The rows of each matrix lie in a flat space through zero, up to rounding. After each matrix: how many dimensions does the smallest such space have?
In the rows, 128 means zero.

[[182 122 132 164 118 106 165 137  74  88 103  90 148 154 122]
 [122 143 172 162 161  82 131 149 118  92 167 114 147 151 179]
 [132 172  97 113 119 118 184 105 106 166 127 107 123 111  87]
 [164 162 113 160 113 111 161  87  75  83 124 115 186 139  73]
 [118 161 119 113 129 161 131 106 111  52 124 113 100 183 121]
 [106  82 118 111 161 183  63 114 188 128  96 152 122 128 149]
 [165 131 184 161 131  63 201 163  78  77 126 135 188 189  86]
 [137 149 105  87 106 114 163 110  97 146 129  83 105 136  99]
 [ 74 118 106  75 111 188  78  97 129  92 138 101  52 162 150]
 [ 88  92 166  83  52 128  77 146  92  57 180 137  86 188 121]
 [103 167 127 124 124  96 126 129 138 180 183 128 119  79 151]
 [ 90 114 107 115 113 152 135  83 101 137 128 117 127 134  89]
 [148 147 123 186 100 122 188 105  52  86 119 127 174 144  68]
 [154 151 111 139 183 128 189 136 162 188  79 134 144 103 116]
 [122 179  87  73 121 149  86  99 150 121 151  89  68 116 161]]

9

[[109 167  88 127 162 134 143 111 171  90 148 130 161  91  92]
 [167 146 141 141 110 139  66 103 135  94 118 116 143 176  82]
 [ 88 141  81 132 148 163 138 127 141 131 158 137 112 100  86]
 [127 141 132  84 107 162  92 133  69 132 122 112  68 139 128]
 [162 110 148 107  91 161 115 127 120  95 164 153 110 124 138]
 [134 139 163 162 161 238 182  96 133 111 189 127 143 124  76]
 [143  66 138  92 115 182 120 120 116  24 126 221 149 100 144]
 [111 103 127 133 127  96 120 129 131 116 139 112 132 184 168]
 [171 135 141  69 120 133 116 131 113  72 123 172 128 141 167]
 [ 90  94 131 132  95 111  24 116  72 102  63  68 117 177 118]
 [148 118 158 122 164 189 126 139 123  63 152 166 185 202 144]
 [130 116 137 112 153 127 221 112 172  68 166 165 178  45 174]
 [161 143 112  68 110 143 149 132 128 117 185 178  63 132 161]
 [ 91 176 100 139 124 124 100 184 141 177 202  45 132 137 125]
 [ 92  82  86 128 138  76 144 168 167 118 144 174 161 125 181]]

10

[[103 127 133 137 134 143 152 140 117 116 128 116 130 127 130]
 [127 123 144 147 155 143 137 131 133 117 114 116 151 134 124]
 [133 144 100 109 139 128 181 119 111 125 134 120 139 121 108]
 [137 147 109 143 141 117 155 129 136 131 132 104 130 104 133]
 [134 155 139 141 157 158 161 121 110 149 127  59 148 129 125]
 [143 143 128 117 158 112 170 129 127 141 122 112 156 123 125]
 [152 137 181 155 161 170  80 116 113 148 125  49 147 152 132]
 [140 131 119 129 121 129 116 113 134 135 134 135 120 126 130]
 [117 133 111 136 110 127 113 134 111 109 154 115  94 110 135]
 [116 117 125 131 149 141 148 135 109  86 130 131 141 132 109]
 [128 114 134 132 127 122 125 134 154 130 103 153 142 134 123]
 [116 116 120 104  59 112  49 135 115 131 153 151  66 129 138]
 [130 151 139 130 148 156 147 120  94 141 142  66 135 131 127]
 [127 134 121 104 129 123 152 126 110 132 134 129 131 130 121]
 [130 124 108 133 125 125 132 130 135 109 123 138 127 121 111]]

8

[[122 102 118 194 153  83 110 133 150  93 163 163 134 115 162]
 [102 165 156 105 140 137 134 148 130 138 126 151 150 153 111]
 [118 156 134 120 122 124 140 138 141 145 115 129 154 158 131]
 [194 105 120 205 144  99 115 102 152  91 154 149  68 101  86]
 [153 140 122 144 149 123 124 141 134 118 148 134  97 120  93]
 [ 83 137 124  99 123 123 125 152 109 135 129 129 146 145 171]
 [110 134 140 115 124 125 125 132 118 127 125 141 137 139 135]
 [133 148 138 102 141 152 132 140 121 135 130 124 117 125  89]
 [150 130 141 152 134 109 118 121 132 109 137 155 115 131  97]
 [ 93 138 145  91 118 135 127 135 109 137 116 135 157 145 141]
 [163 126 115 154 148 129 125 130 137 116 149 125  80 106  96]
 [163 151 129 149 134 129 141 124 155 135 125 126 113 136  90]
 [134 150 154  68  97 146 137 117 115 157  80 113 210 159  84]
 [115 153 158 101 120 145 139 125 131 145 106 136 159 151 109]
 [162 111 131  86  93 171 135  89  97 141  96  90  84 109  91]]

7

[[ 44  97  93 152 122 133 172 118 118 143 172 159 154  92 152]
 [ 97 128 137 149 116 126 103 100 113 140 129 163 110 131 158]
 [ 93 137 152 178 115 124 117 110 124 161 117 156 118 133 161]
 [152 149 178  83 153 122  75 130 105 108 140 128 132 142 121]
 [122 116 115 153 118 127 150 107 115 143 118 136 111 112 126]
 [133 126 124 122 127 122 111 136 142 143 117 125 108 130 150]
 [172 103 117  75 150 111  94 127 143 100 147 100 147 151 118]
 [118 100 110 130 107 136 127 112 125 133 138 139 111 120 131]
 [118 113 124 105 115 142 143 125 102 120 145 137 123 108 115]
 [143 140 161 108 143 143 100 133 120  90 160 124 158 142  82]
 [172 129 117 140 118 117 147 138 145 160  75  99  89 126 134]
 [159 163 156 128 136 125 100 139 137 124  99 120 116 150 126]
 [154 110 118 132 111 108 147 111 123 158  89 116  98 129 153]
 [ 92 131 133 142 112 130 151 120 108 142 126 150 129 118 152]
 [152 158 161 121 126 150 118 131 115  82 134 126 153 152  78]]

9

[[188 122 145  66 101  94 101 128 113 125 140  71 114 142 122]
 [122 155 129 131 127  99  95  99 145 167 106 101 131  93 132]
 [145 129 191 109  84 111 144 104 112 158 145 111 142 156 129]
 [ 66 131 109 212 133 171 166 152 135 109 108 178 165 135 139]
 [101 127  84 133 183 144 119 120 153 122 108 157  97  87 123]
 [ 94  99 111 171 144 187 186 169 118  76 140 193 137 162 128]
 [101  95 144 166 119 186 203 163 107  83 151 191 147 185 128]
 [128  99 104 152 120 169 163 186 110  59 131 147 142 171 128]
 [113 145 112 135 153 118 107 110 144 153 121 134 120  94 129]
 [125 167 158 109 122  76  83  59 153 209 102  87 122  75 130]
 [140 106 145 108 108 140 151 131 121 102 114 117 120 151 122]
 [ 71 101 111 178 157 193 191 147 134  87 117 204 128 142 126]
 [114 131 142 165  97 137 147 142 120 122 120 128 162 150 136]
 [142  93 156 135  87 162 185 171  94  75 151 142 150 201 127]
 [122 132 129 139 123 128 128 128 129 130 122 126 136 127 131]]

5

[[219 125  92 150 136 105 130 141  83  55 149 136 146 127 152]
 [125 122 117 123 128 130 136 122 139 127 132 126 127 122 148]
 [ 92 117 153 121 103 124 116 114 154 153 141 157 135 127 120]
 [150 123 121 142 134 119 127 127 119 114 129 143 128 134 126]
 [136 128 103 134 156 136 145 127 129 126 108 110 111 130 142]
 [105 130 124 119 136 140 138 124 143 146 116 111 117 125 135]
 [130 136 116 127 145 138 138 133 123 129 112 104 117 128 131]
 [141 122 114 127 127 124 133 124 131 114 137 130 132 123 149]
 [ 83 139 154 119 129 143 123 131 138 168 108 114 117 133  97]
 [ 55 127 153 114 126 146 129 114 168 188 108 126 110 131 111]
 [149 132 141 129 108 116 112 137 108 108 148 140 148 126 117]
 [136 126 157 143 110 111 104 130 114 126 140 167 140 140  91]
 [146 127 135 128 111 117 117 132 117 110 148 140 145 125 127]
 [127 122 127 134 130 125 128 123 133 131 126 140 125 132 127]
 [152 148 120 126 142 135 131 149  97 111 117  91 127 127 121]]

4

[[140 130 148 140 140 130 103 132 116 136 121 155 123 138 138]
 [130 146 125 143 130 142 131 166 108 122 122 130 118 113 126]
 [148 125 123 102  97 108 154  77 177 115 109  99 168  98 128]
 [140 143 102 162 149 133 121 125 109 122 104 124 125 132 103]
 [140 130  97 149 144 150 102  75 127 134 110 130 125 139 100]
 [130 142 108 133 150 150 135 187 120 129 171 148 114 113 140]
 [103 131 154 121 102 135 140 170 105 124 120 117 112 120 134]
 [132 166  77 125  75 187 170 120 142  99  89  71 139  44  90]
 [116 108 177 109 127 120 105 142 124 147 151 161 117 153 162]
 [136 122 115 122 134 129 124  99 147 132 137 131 136 129 126]
 [121 122 109 104 110 171 120  89 151 137 145 127 124 111 123]
 [155 130  99 124 130 148 117  71 161 131 127 134 146 111 119]
 [123 118 168 125 125 114 112 139 117 136 124 146 122 146 147]
 [138 113  98 132 139 113 120  44 153 129 111 111 146 150 101]
 [138 126 128 103 100 140 134  90 162 126 123 119 147 101 132]]

6

[[153 140 125 120 117 131 111 131 117  99 117 116 114 148 124]
 [140 151 127 139 110 144 121 130  97 115 122 133 126 142 125]
 [125 127 128 129 130 127 131 129 130 132 131 131 130 125 129]
 [120 139 129 144 115 141 132 124 112 137 135 133 133 126 132]
 [117 110 130 115 179 101 154 154 142 147 108 175 151 112 110]
 [131 144 127 141 101 157 110 110 105 122 118 110 120 136 132]
 [111 121 131 132 154 110 157 147 132 152 137 168 149 112 122]
 [131 130 129 124 154 110 147 156 121 130 122 170 143 127 114]
 [117  97 130 112 142 105 132 121 176 138 148 105 123 113 138]
 [ 99 115 132 137 147 122 152 130 138 163 136 151 148 104 129]
 [117 122 131 135 108 118 137 122 148 136 180 107 123 122 149]
 [116 133 131 133 175 110 168 170 105 151 107 213 165 116 102]
 [114 126 130 133 151 120 149 143 123 148 123 165 148 116 119]
 [148 142 125 126 112 136 112 127 113 104 122 116 116 145 127]
 [124 125 129 132 110 132 122 114 138 129 149 102 119 127 142]]

4

[[133 126 135 127 133 129 137 125 124 124 125 143 126 132 131]
 [126 124 109 133 133 126 118 116 116 119 123 123 133 129 117]
 [135 109 137 120 119 142 142 129 152 156 156 135 118 138 146]
 [127 133 120 124 136 126 125 131 108 126 113 131 133 124 141]
 [133 133 119 136 138 122 122 145 102 117 113 132 131 117 139]
 [129 126 142 126 122 134 149 110 152 127 138 134 121 134 108]
 [137 118 142 125 122 149 200 100 137 132 143 143 111 110 113]
 [125 116 129 131 145 110 100 179  98 130 130 136 111 129 139]
 [124 116 152 108 102 152 137  98 140 163 159 120 143 144 169]
 [124 119 156 126 117 127 132 130 163 148 152 119 130 136 138]
 [125 123 156 113 113 138 143 130 159 152 153 132 114 140 130]
 [143 123 135 131 132 134 143 136 120 119 132 157 111 132 121]
 [126 133 118 133 131 121 111 111 143 130 114 111 159 132 148]
 [132 129 138 124 117 134 110 129 144 136 140 132 132 147 140]
 [131 117 146 141 139 108 113 139 169 138 130 121 148 140 153]]

9

[[110 138 120 119  92 111 127 101 128 109 131 105 147 163 146]
 [138 113 143 131 125  93 125 150 136 108  97 120 150 147 134]
 [120 143 113 133 107 139 134 100 115 132 160 119 130 135 129]
 [119 131 133 129 111  89 122 141 127 128 115 114 149 146 149]
 [ 92 125 107 111  48 125 150  63 106  87 139  73 139 216 121]
 [111  93 139  89 125 135 133 125 143  95  72 115 105 166 112]
 [127 125 134 122 150 133 122 146 134 143 116 141 114 107 129]
 [101 150 100 141  63 125 146  80  87 135 182  90 140 172 129]
 [128 136 115 127 106 143 134  87 129 101 149 117 139 148 125]
 [109 108 132 128  87  95 143 135 101 126 110  92 132 181 118]
 [131  97 160 115 139  72 116 182 149 110  53 122 144 149 141]
 [105 120 119 114  73 115 141  90 117  92 122  87 141 196 126]
 [147 150 130 149 139 105 114 140 139 132 144 141 160 103 154]
 [163 147 135 146 216 166 107 172 148 181 149 196 103  16 131]
 [146 134 129 149 121 112 129 129 125 118 141 126 154 131 131]]

5

[[207 129 102 142 156 146 135 124 133 127 151 134 153 151 111]
 [129 153 121 133 136 131 129 144 111 127 128 120 125 129 100]
 [102 121 164 138 125 106  86 121 134 135 112 116 101 124 125]
 [142 133 138 133 138 120 118 125 125 129 128 131 115 131 118]
 [156 136 125 138 144 130 121 128 116 124 133 131 115 137 121]
 [146 131 106 120 130 142 145 135 117 120 140 142 132 133 143]
 [135 129  86 118 121 145 176 127 113 116 132 132 136 122 156]
 [124 144 121 125 128 135 127 147 118 127 133 130 132 130 116]
 [133 111 134 125 116 117 113 118 151 137 127 130 125 121 146]
 [127 127 135 129 124 120 116 127 137 135 125 124 118 121 127]
 [151 128 112 128 133 140 132 133 127 125 139 134 138 137 132]
 [134 120 116 131 131 142 132 130 130 124 134 126 152 141 132]
 [153 125 101 115 115 132 136 132 125 118 138 152 146 137 161]
 [151 129 124 131 137 133 122 130 121 121 137 141 137 145 130]
 [111 100 125 118 121 143 156 116 146 127 132 132 161 130 149]]

8

[[154 177 130 139  86 105 191 120 110 104  69 119 147 135 157]
 [177 149  99 122  70 135 161 122 132 118  73 121 123 154 136]
 [130  99 133 191 160 139  79 162 158  83 163 143 114 100 124]
 [139 122 191 236  98 125 133 123 166  57 104 163 121  72 134]
 [ 86  70 160  98 141 118  79 105 127 197 181 127 128 120 110]
 [105 135 139 125 118 120 105 126 126 141 154  67 123 108 105]
 [191 161  79 133  79 105 135 151 140 105  62  97 152 133 151]
 [120 122 162 123 105 126 151  89 130 140  98 156 122 123 124]
 [110 132 158 166 127 126 140 130  77 125 164 102 113 103 155]
 [104 118  83  57 197 141 105 140 125 151 155 133 116 172 104]
 [ 69  73 163 104 181 154  62  98 164 155 168 161  93 102  67]
 [119 121 143 163 127  67  97 156 102 133 161  63 153 107 161]
 [147 123 114 121 128 123 152 122 113 116  93 153 109 163 148]
 [135 154 100  72 120 108 133 123 103 172 102 107 163 123 144]
 [157 136 124 134 110 105 151 124 155 104  67 161 148 144 140]]

9
